The rows of a group lie close to one hidden flat surface of 10 dimensions, which passes through zero. Surfaces can cross.
In the rows, zero is written as 128.
Known rows, each followed by its group:
[117 116 116 125 155 165 152 133 153 158 118  54 105 126  85 151 131] -> M
[143 137  81 119 143 188 143 129 151 113 164  65 143 126  80 120  99] -> H
[106 106 169 110 151 188  77 132 125 117 162 130 126 157 152 123 163] -> H
[118 138 113 126 115 135 103 142 186 101 141 157 167 110 119 127  90] -> M
[173 182  99 122  92 158 151 126 108 100 170 183 146 135 113 161 172] -> U
[150 168 163 123 171 130 163 140 123 168 168 117 104 143 121 146  47] -> U
[136 160 131 160 129 146 135 184  92 135 108 139 129 138 122 169 119] -> Q
[127 140 162 106  34 133 139 143 160 106 114 166 162 133 113 133  65] -> M
[178 157 139 145 132 134 170 221 166 139 106 149 133 155  82 184  87] -> L
[121 105 142 124 168 117 100  73 119 181 131 100  95 116 163  82 155] -> S
[133 153  84 103  99 153 116 173 122 142 122  98 155 101 141 173 158] -> R
[112 100 115 117  98 161 101 119 131 118 112  99 160 126 136  71 119] -> H
[159 175 161 171 132 104 125 157  84 142 132 216 107 125 128 129 142] -> Q
[152 117 127 108  82  91 188 161 109 138  94 138 164 177 139  93 130] -> Q
[ 71 144 152 102 130 160 124 180  86 145 149  78 116 111 142 186 127] -> R
[168 123 184 131 131  96 144  75 115 197 103 107  58 122 128 117 115] -> U
[ 95 128 109 173 153 123 166 202  86 154  68 107 122 147 117 157 116] -> U
[128  77 144 126 152 112 116 124 147  89 104  77 120 156 125 160  33] -> M
[127 182  76 160 175 194 160 155 149 143 159 125 131 114  69 160 142] -> L
[165  93 142  90 139 127 169 142 154  95 167 100 120 168  71 109 154] -> L
[ 94  92 114 140 156 100 117  89 215 153 112 137 116  86 103  92 188] -> Q
[103 108 135 130 151  84 141 134  91  63 154 167 134 173 152 140 117] -> U
[123 163 154 124 160 132 132 171 165 210 137  72  96  52  91 141  97] -> H
[100 145 107 130 145 150 117 113 151 195 131  86 130  79 131 101  92] -> S
[155 138 157 108 146 134  97 170 157  98 176 143 146 149 128 124  70] -> Q
[147 181 101 133  92 164 139 110 137 165 138 128 139  92 118 126 120] -> S
[133 105  66 154 153 168 110  93 172 123  86 106 143 145 136 148 128] -> S
[150 154 105 143 108 118 185 177 103 116 128 163 145 139  91 115 162] -> Q
[182 142 127  64 105 124 142 128 103 140 194 117 139 128 121  64 181] -> L
[192 100 142  76 115 139  93 149 188  91 141 122 154 175 151 181 102] -> R
[162  84 172 110  73 146 114  67 157  67 129 154 121 157 114 124 142] -> L
[104 146 120 142 155 115 164 100 127 140 157 173 108 117 103 102 213] -> M
[101 135 103 171 141  89 128 182 163 120  91 174 152 110 111 139 120] -> L
[116 149 130 147 143 154 141 216 160 205  84 120 130  96  92 130 169] -> L
[219 132 135 167 127 132  86 117  95 119 103 170 101 142 129 133 156] -> M
[143 101 101 122  80 119 107  64 191  82 114 152 145 101 113 125 159] -> S
[121  89  92 131 127 157 111 149 126 103 107 100 151 124 107  86 196] -> U
[134 117 120  94 131 126 120 146 154 130 155  99 120  83  88 101 220] -> S
[ 89 125 112 122 148 163  92  93 176 127 147 148 151 129 169 147 123] -> H
[145 130 146 110 145 113 120 113 177 142 169 154 141 125 119  72 129] -> U
[ 92 158 123  91 137  74 135 145 110 167 177 136 140  81 165  88 153] -> R
[ 70 122 141 140 192 161 115 180 152 125 148 139 141 159 129 138 132] -> H
[155 165 117 123  93 103 154 184 114 120 150 171 163 131 112 102 134] -> R
[145 155 166 105  87 174  73 157 157 166 140 143 121  73 127 144 185] -> H
[129 130 152  95 108 143  75 128 152 183 122 133 140 105 187 120 151] -> R
[133 109 142 108 135  92 140 156  88 151 114  80 109 132 142 116 156] -> L
[156 194 121 149 139 149 181 144  80 156 159 147 119 145 108 152  93] -> S
[119 158  81 140 141 172 143 153 146 165 129  98 147 103  99 119 115] -> H
[ 94 106  90 119 123 105 189 157 150 163  85  93 157 137 109  96 147] -> Q
[100  97 165 106 111  84 109 131 111 103 125 139 129 132 158 121 150] -> R
[ 85 156  97 114 128 133 103 113 147 132 167 155 158  96 161 116 138] -> M
[152 155 135 132 137 128 124 125 137 112 185 178 123 115 101 105 150] -> Q
[128 134 134  96 104 194  83 112 145 153 156  93 130  86 119  92 165] -> U
[120 108 134 126 110  81 156 201  71  85 112 116 124 129  94 122 182] -> S
[174 129 108 117  95 141 117  62 172 142 109 122 117 115 139 171 148] -> Q
[111 129 113  94  72 139  73  94 125 129 126 109 158  79 173 106 122] -> L
[169 141 109 160 148 163 118 142 178 127 119 197 160 180 133 132 146] -> S
[129 116 197  89 145  92 119  83 141 110 196 150  88 125 131 130 146] -> S
[ 86 155 144  97 134 169 121 181 119 152 172  99 117 100 124 178 176] -> R
[ 81  75 145 144 186 120 146 111  65 104 111  67  83 172 135 147 114] -> L
[ 78 107 172 137 138  91 150  82 103 178 112 134  91 130 147  85 176] -> M
[ 98 160 121 166 121 192  98  88 168 135 129 188 140 108 122 127 121] -> L
[165 120 112  97  47 134  77 127 153  85 117 141 171 108 145 130 123] -> M
[ 82  76  83 149 124 117 100 124 140 103  67 120 160 117 150 118 167] -> U
[117 152  83 161 112 126 152 118  70 137  94 109 125 107 127 127 130] -> R
[146 144 137 109 176 176 124 102 116 142 185  70 112 151 138 153  51] -> H
[127 177 119 119 150 167 140 176  99 170 150 103 129 130 140 161 108] -> R
[121 111 122 128 159 114 113 167 128 181  82 119 132 141 178 131 181] -> R
[ 77 131 104 118  73 140  84 118 132 103 103 140 166  92 167 148 121] -> M
[166 123 149 114  97  71 131 148 198 149 112 201 161 140 136  66 132] -> Q
[ 82 114 135 116 116 137 117 206 128  75 139 110 160 123 102 133 115] -> U
[172 129  97 122  80 123 156  92  96  69 121 137 127 150 124 162 140] -> H
[165 154 118 132 171 159 130 156 172 115 190 138 120 136  81 149 132] -> Q
[135 164 139 153 149 145 137 153 120 167 141 147 133 145 126 104  66] -> R
[120 111  99 126 211  84 135 143 142  90 169 116 134 153 123 116 122] -> M
[ 94 100 124 140 156 138 139 183 111  87 124 127 148 169 109 111 144] -> H
[138 103 131 142 151  84 155 158 103  86 130 171 139 188 127  76 151] -> U
[107 157 111 135 154 139 150 184 137 187 131 113 138  98  98  85 138] -> S
[ 74 102 148 128 151 118 154 146 103 162  98  82 106 143 130 125 117] -> M
[123 144  97 124 128 163 108 117 181 121 147 135 153 121 136 172 117] -> H
[206 148 146 128  91 138 152 113 149 129 139 180 114 141  92 138 174] -> L
[ 80  99  97 153 172 116 132  87 149 149 103 129 105 109 124 124 198] -> U
[140 111 156 114 106  88 133 126 132 145  97 149 140 152 162  96 104] -> Q
[163  99  98  99 128 136 104 126 100 112 122  49 134 136 148 129 118] -> S

New rows, each followed by its group:
[145 153 132 160 182 131 155  86 176 159 154 209 119 161 122 109 126] -> S
[112 167  92 153 170 142 153 153 128 137 166 185 148 138 116 118 181] -> U
[128 127  95 113 132 139 116 106 164 157 126  76 117  86 129 152 150] -> L
[111 156  98  92 100 116 145 196  95  96 156 101 155 107 123 172 142] -> R
[116 136 147 174 139 134 148  86 122 142 100 197 116 158 142 140 140] -> S
[ 96 113 110 148 173 140 121 162  85 132 115 113 144 154 150 104 135] -> U
[152 123 120 132  82 142 114 154 116 114  87 137 152 144 145 143 109] -> R
[129 139 133 167 168 167 110  99 147 165 115 124  90 111 117 149 108] -> M
[178 162  84 121 118 167 136 114 127 161 137 102 142 116 128 117 106] -> S
[136 124 133 164 113 207 125 136 145 148  87 134 109 122  82 147 185] -> R
[178 150 162 146 119 152 118 108 147 162 122 152 106 127 115 124 101] -> M
[148 106 151  95 128 137 109 103 146 127 155  58 108 107 108  95  86] -> H
[138 115 196 153  93  99 141 102 116 128  93 173 105 151 127 108 104] -> M
[ 93  63 112 144 148 109  87 208 158 117  55 120 173 144 139  81 157] -> S
[116 101 147 128 170 174 134 173  80 117 140  94 111 173 107 146 174] -> Q
[175 161 133 204 181 144  70 167 152 163 109 201 120 113 122 104 120] -> M
[146 142  99 133 187 143 177 121 125 132 177 100 113 157  81 107 111] -> H
[ 87 160 115 121 156 162 129 177 166 127 182 138 150  99  92 127 143] -> U
[116 151 119 114 114 123 165 170  73 149 134 136 137 140 132 116 189] -> M
[ 86 136 111  91  88 162 129 128 148 132 132  95 156 102 132 151 101] -> M
[127 150  95 143 110 106 142 143  88 152 107 128 145 111 153 112 126] -> R
[144 101 119 158 146  81 174 129 120 125  66 127 107 175 132 172 126] -> Q
[124 147 125 109 133 144 167 187 110 168 143 114 137 133 108 107 149] -> M
[112 163 119 147 103 133 125 160 135 169 104 184 147  99 133 129 192] -> H
[143 148 134 147 118 144  91 107 147 116 133 162 134 122 146 144  63] -> M
[152 153 148  77 102 118 139 186  91 117 190  85 120  95  91 134 145] -> S
[107 117 115 119  91 131  83  84 187 118 121 120 157  75 146  89  64] -> R
[ 75 112 106 134 126 121 160  88 121 119 120 117 109 111 108 132 213] -> M
[159 137 130 117 117 154  88 183 166 146 133 176 176 138 144  95 152] -> S
[ 84 130 140 135 171 128 102  72 140 168 131 112  95 116 178 164 111] -> H
[144 122 113 104 103 117 103 178 153 100 129 129 173 124 138 113 106] -> M
[112 128 136 140  98 169  74 149 162 167  76 132 159  96 153 108 102] -> R
[106 147 139 150 119  72 126  93 120 133 105 192 124 138 190 157 100] -> U
[208 125 124 148 163 105 163 129 146  96 134 162 139 210 113 118  43] -> R
[159  83 138 106 163  81 121 176 140 138  93 146 129 184 162 142 214] -> R
[124 138 119 188 159 139 144 123 110 101 111 156  98 142  92 172 136] -> M
[156  99 115 152 115 155 141  97 136  84 102 127 106 144  84 162 188] -> R
[ 67  75 102 144 146  89 100 170 143  79  85 112 153 116 126 128 140] -> M
[113 117 165  88 142 147 111 142 173  96 184 106 124 133 111 173 134] -> R
[ 81  88 148 125 166 158 129 100 139  95 169 112 128 158 106  78 119] -> L
[115  97 108 102 120 135 170 171 123 122 104  77 155 170 112 122 139] -> Q
[136 164  56 162  92 172 145 119 103 128 101 109 135  93  98 144 137] -> R
[184 130 132 139 147 127  73 157 158 119 126 136 142 138 143 126  51] -> M
[105 101 133 125 101 147  65 113 170 125  87  98 154 106 165 127  53] -> R
[131 148 174  86 126 119 131 204  66 127 165 122 136 166 175 176  91] -> R
[151 134 174 127 148 159 104 162 171 183 129 155 140 154 146 111 113] -> R
[154 121 147  82 111 126 119  90 173  70 194 133 128 132 109 147 102] -> R
[142 155 160 145 152  66 149 131  76 178 123 181  99 143 163 100 139] -> L
[123 140 131 127 173 152 120  55 166 153 187 145 112 119 126  96 125] -> L
[ 82  90 142 131 152  89 117 161 175 154  92 115 145 128 151  99  86] -> Q
[158 146 194 110 125 140 152 156  52 193 132 128 103 167 149  98 146] -> L
[109 154 134 131 112 143 102 174 171 153 117 167 143  91 133 160 170] -> H
[116 156 105  99 103  78 146 134 105 118 172 145 142  90 133 103 141] -> R
[126 128 142 100 108 120 124 153 105 110 151  93 126 116 119 148 120] -> S
[132 148 163 140 205 172 148  95 148 161 183 114  85 153  99 129 100] -> R
[ 94  83 156 134 168  98 130 131 145 145  99  66  92 124 108 124  90] -> U
[179 117 104 120 150  97 159  89  96 146 139  99 103 131 117  69 176] -> S
[173 164  72 107 162 106 134 133  96 196 131 106 137 125 194 143 152] -> R
[105 151 152 110 157 183 113  97 144 156 177  83  99 112 133 158  96] -> R
[145 134 140 120 115 153 112  77  88 122 130 100  82 134 158 223 133] -> H
[104 143  79 130 155 127 125  97 192 153 132 107 135  89 132 165  87] -> H
[159 131 101 112 194 136 149 173 166 159 153 114 126 159 116 161 188] -> R
[122 103 145 131 186 143 124 150 158 178  92  83 113 167 155 159  99] -> Q
[179 119 181 128 140 124 123  85 121 155 128 171 100 174 157 111 146] -> R
[115  99 104 127 180 119 127  88 232  83 159 131 133 137 104 138  95] -> S
[156 107 171 118  83  82 136  72 147 146  91 101  72  96 108 153 121] -> U
[167 151 139 133 114 153 161 198 107 155 123 110 123 133  82 127 125] -> U
[108 150 167 119 112  89 148  78  52 131 159 156  91 114 149  98 145] -> R
[164 121 182 108 156 106 124 105 193 197 122 109  93 137 144 141  91] -> L
[166 172 117 158 163 153 136 182  98 144 141 149 129 145 119 139 116] -> M
[130 155 112 137 123 149 149 181  82 143 113 114 151 146 131 114  78] -> H
[139 141 114 163 169 160  79  99 190 119 150 132  97  83 106 196 122] -> Q
[146 120 124 142 146 128 155 179  85 110 136 151 140 173  93  60 200] -> U
[105 115 150 149 122 154 121 211  93 187  51 115 133 145 151 133 171] -> Q
[127 103 107 138 147  56 147 123 130 128 107 148 126 131 136  88 178] -> R
[178 147 113 110 120 184 107  80  95 145 150 105 130 137 161 118 124] -> U
[ 50 117  95 112 141  64 135 178 164 106 150 116 156  79 108  88 127] -> R
[131 147  74 104 115 144 194 141 112 128 140  75 156 144 110 139  90] -> Q
[155 151 155 125 123  80 142 162 128 117 139 158 117 139 137 190  92] -> H
[141 100 132  94 136 141 107 102 196 134 147 119 135 129 126 107 139] -> Q
[107 126  88 127 102 100 159 181  98  79 115 121 153 114 104 142 159] -> R
[ 95 120  96 128 176  88 128 149 164 170 119 121 139 101 137  95 162] -> R
[101 126 153 156 141 132 142  71 121 103 126 164  82 148 126 190 168] -> S
[ 53 118 167 130 153 101  97  74  89 132 145 150 104 128 198 126 136] -> U
[ 74 127 114 160 180 136 123  60 124 125 133 117  96 126 142 169  95] -> M
[154 139 193  97 147  86 129 145  83 167 178 142  94 131 145  73 163] -> S
[143 100 164 143 147 108 131 142 142 120 107 116 110 156 108 125  69] -> M
